There are 3 ways to turn a row about zero (a turn may also mirror it). The second row of each pair is the first, turned, with some noise. The first 27 pairs use one turn. New pairs use 3 turns, one after the other, and a turn may come again.
Known pairs, each followed by its turns in order:
[29 -4 11 -2  9  4 -9  1]
[  4  -4  12 -17 -20  -2  -8  17] : K435

[-21  10 -12  27   3  -6  23 -24]
[ -7  -7  33 -13  25  -7  16 -14] : K177

[-23 -15  27  20 -14  10 -19   7]
[  4 -12  -1  23  29 -26  -5  11] : K321

[ 20 -10  -9 -13  12 -15  -9   3]
[-15  10   2 -21 -12 -10   5  -5] : K321

[ 25  19  12  18  16   0   9 -24]
[  7 -11 -17   5 -25   9   5  32] : K435

[-25 -10  17   2   0 -27 -22  -2]
[30 -6 -6 19 10  4 27  3] : K177

[-13   6  26  22  -5 -17  21 -15]
[ 41   2  -3  23  -6 -11   9  -1] : K321

[ 14  -8  12  26  27  10 -12 -27]
[ 28 -16  18 -31  11 -19   5   1] : K321

[ 25  -8  19  18 -16  -6 -11  -5]
[-18  10  -4  13   4  18  14  27] : K177

[ -7   6   2  -8  15   5   0 -26]
[  6 -24 -11   3  -7  16  -1  -5] : K435

[-20  -3  12  18  -4 -16   6  -5]
[ -2  19 -11  13  -5  14  23  -6] : K435

[-11  10   2  23   9 -19  -6 -20]
[11  8 14 -9 24  3 26 -1] : K177

[ -6  -4 -13 -10  20  -1  12  25]
[  4   8 -14  -8  -2 -21 -20 -20] : K435

[-15   7 -26  26 -24  10  21 -28]
[-26 -16  30 -11  28  16   1 -23] : K177

[-19  -1  25 -25  28 -26 -13  13]
[ 49   3  -8  10 -18 -18  15   8] : K177

[-14 -11   6   3  11  17  -3  -5]
[  9  -9   8   9 -12  -1   8 -18] : K435

[ -4  -6 -26  17   8   0 -16  26]
[-13   3 -12 -12   5 -10 -37  10] : K321

[-16  14  12  22  17 -27  24  26]
[ 23   7  -3  23 -27 -19 -35 -11] : K321

[ 24   0  11 -29  15 -21  12 -24]
[  0  11  17 -15 -29   0  32 -18] : K321

[-15  21  24 -15   4 -10   8  17]
[ 33 -12  12  -2  -9  -6  -9  20] : K177

[-16   5  25 -18   4  -5  18 -26]
[17  1 27 23 -8 10 25 -3] : K321

[-26  26  -2 -10 -18  15  -9 -25]
[-20 -35  -3  13  16  14  15  -7] : K435

[-16  -9 -27   0  -1   9   5   0]
[ -8 -12  -5  -3   8  -9  -8 -29] : K177

[ -4 -19  -5 -18 -28   8  12   0]
[ 14  -5  10 -12  30  -7  13  -8] : K435

[ 20   4  19 -19  12   8  15  28]
[  1   3  -5   1 -30 -18 -20  26] : K177

[ -8 -23  12  13 -14 -10   6   2]
[ 10  17  -9  14  13 -20   7  -1] : K321

[-22 -19  18  10 -20  -1 -14   2]
[ -5  15  23   6   4  10  24 -15] : K435

New pairs, each followed by its turns in order:
[ 18  -1   7  11   4 -15 -14 -16]
[ 21   4 -14  16  -7  11   6   6] : K177 K177 K177

[ 12 -11 -15  23 -10   9  -1 -13]
[  9   4  -3  -9 -16  25   2  16] : K177 K177 K435

[-17  11   8  -8   4  15  -7   5]
[-12  -7 -16   3   2 -17 -10   1] : K177 K177 K435

[-15 -16   5 -29  -8  -9 -22  -5]
[ 27  -8  17   6  16 -10 -14 -18] : K177 K177 K177

[ 23  10  12  13 -21  -4  14 -16]
[  5 -17   1 -10   4   4   6  37] : K435 K321 K321

[-26  20 -13 -19  -4   3  -8   1]
[  3   8 -25  -1  18 -21  20   0] : K321 K177 K177

[ 6 11  0 27 27 12  9 15]
[ 14 -16  14  10 -12  -1 -36  -2] : K435 K435 K321

[ 24  29   9  22  10 -29  21  -3]
[-20  23  25   2 -25  22  22  16] : K177 K435 K321

[ 21   5  12 -12   5 -27   2  25]
[-11 -18 -10  34  15   4  -7  -9] : K177 K321 K435

[ -9 -14 -16 -12  24  20 -16 -26]
[ 35   0  11   8  12 -23  18  10] : K321 K321 K321

[ 16   6  12  29  24  26 -17 -15]
[-25 -26   5  -5  -1   5  32 -19] : K321 K435 K321

[-27  -4   4 -18   1 -23 -14 -17]
[  3  27   7 -25   4 -23 -10  15] : K177 K435 K435

[ 26 -26 -13  -1  -9  16 -27   8]
[ -3 -11 -36   0  -7  -2 -28 -22] : K435 K177 K321

[ 29  27  -3  17  12  20 -10   5]
[-16  25 -19  29   6   9 -19  -5] : K435 K321 K435

[ -6  13   9 -23  -1   9  26  -8]
[ 11  21 -20   8   1  -6  -1 -21] : K321 K435 K321

[-7  9 -6 20 14 -3 -9 19]
[ 20  -1   4   9  10   3 -23   6] : K435 K435 K321

[-14 -28 -11 -12 -13   7   1  26]
[  4  11 -20  17   1  -3  28 -26] : K435 K321 K321

[14 19 22 22 16 14  1  6]
[ -3  -2 -39  -1 -19   2  -7 -11] : K435 K435 K435

[-24  25  -8 -25  -6  -3  28  -8]
[ -6 -21  23   9   6 -27 -28  14] : K321 K177 K321

[12  8 -7 -6  1 24  9  5]
[ 10 -12   5   7 -12 -11 -14  15] : K177 K177 K435

[ 29  -6  -6  29 -26  -9  15 -21]
[  3   2  10   4  -6  25 -40 -24] : K321 K321 K177

[ 13  15 -21   2  -2  -8   2  23]
[ -7  10   0 -28 -13   8  -2 -12] : K435 K177 K321

[-28  28  -5   9 -10 -20 -21 -21]
[ -3  -3  -9  36  12  28 -26  -3] : K321 K321 K435

[ -5   3 -26  26  16  -9 -10 -16]
[ 22   7  -3 -16   7 -30   1 -15] : K435 K177 K177

[ -1 -14  -3 -10  26 -17  -8 -21]
[  3 -15 -18 -15  22  -5  -5 -24] : K321 K435 K435

[ 2  8 -1 -5  9 -8 19  9]
[ -5 -13   5   5 -13  -9   1  -8] : K321 K177 K435

[ 16  13 -20 -24  -4 -18  -8 -15]
[ -9   8  20  16   1 -18 -26 -18] : K177 K321 K177

[-11 -14 -24  15 -15  -8   2  21]
[-16  37   0 -11   2  12   5   1] : K177 K435 K177

[-13  22 -26   9 -10  14  12   9]
[ -2  -5  20 -13 -24 -18  20 -12] : K435 K177 K177

[ 16  27  28 -29 -20 -18  -2   7]
[-21  12  15 -35  -4 -33   9  11] : K321 K435 K177

[ -3   4 -10 -28  -7 -18  22 -23]
[-10   2  14  28  32   3 -14  13] : K177 K177 K177

[-20 -25 -18  13  22  -7  -3  16]
[-10 -10  13  29  24   8  -4  25] : K321 K435 K321

[  7 -10  -5 -17  -4 -22  -4  -9]
[ -2   4 -10  26 -17   5   1   6] : K321 K177 K177

[-2 22 26  6 -9 25 27  8]
[  0  24  13 -10 -13 -23  13  29] : K321 K435 K435

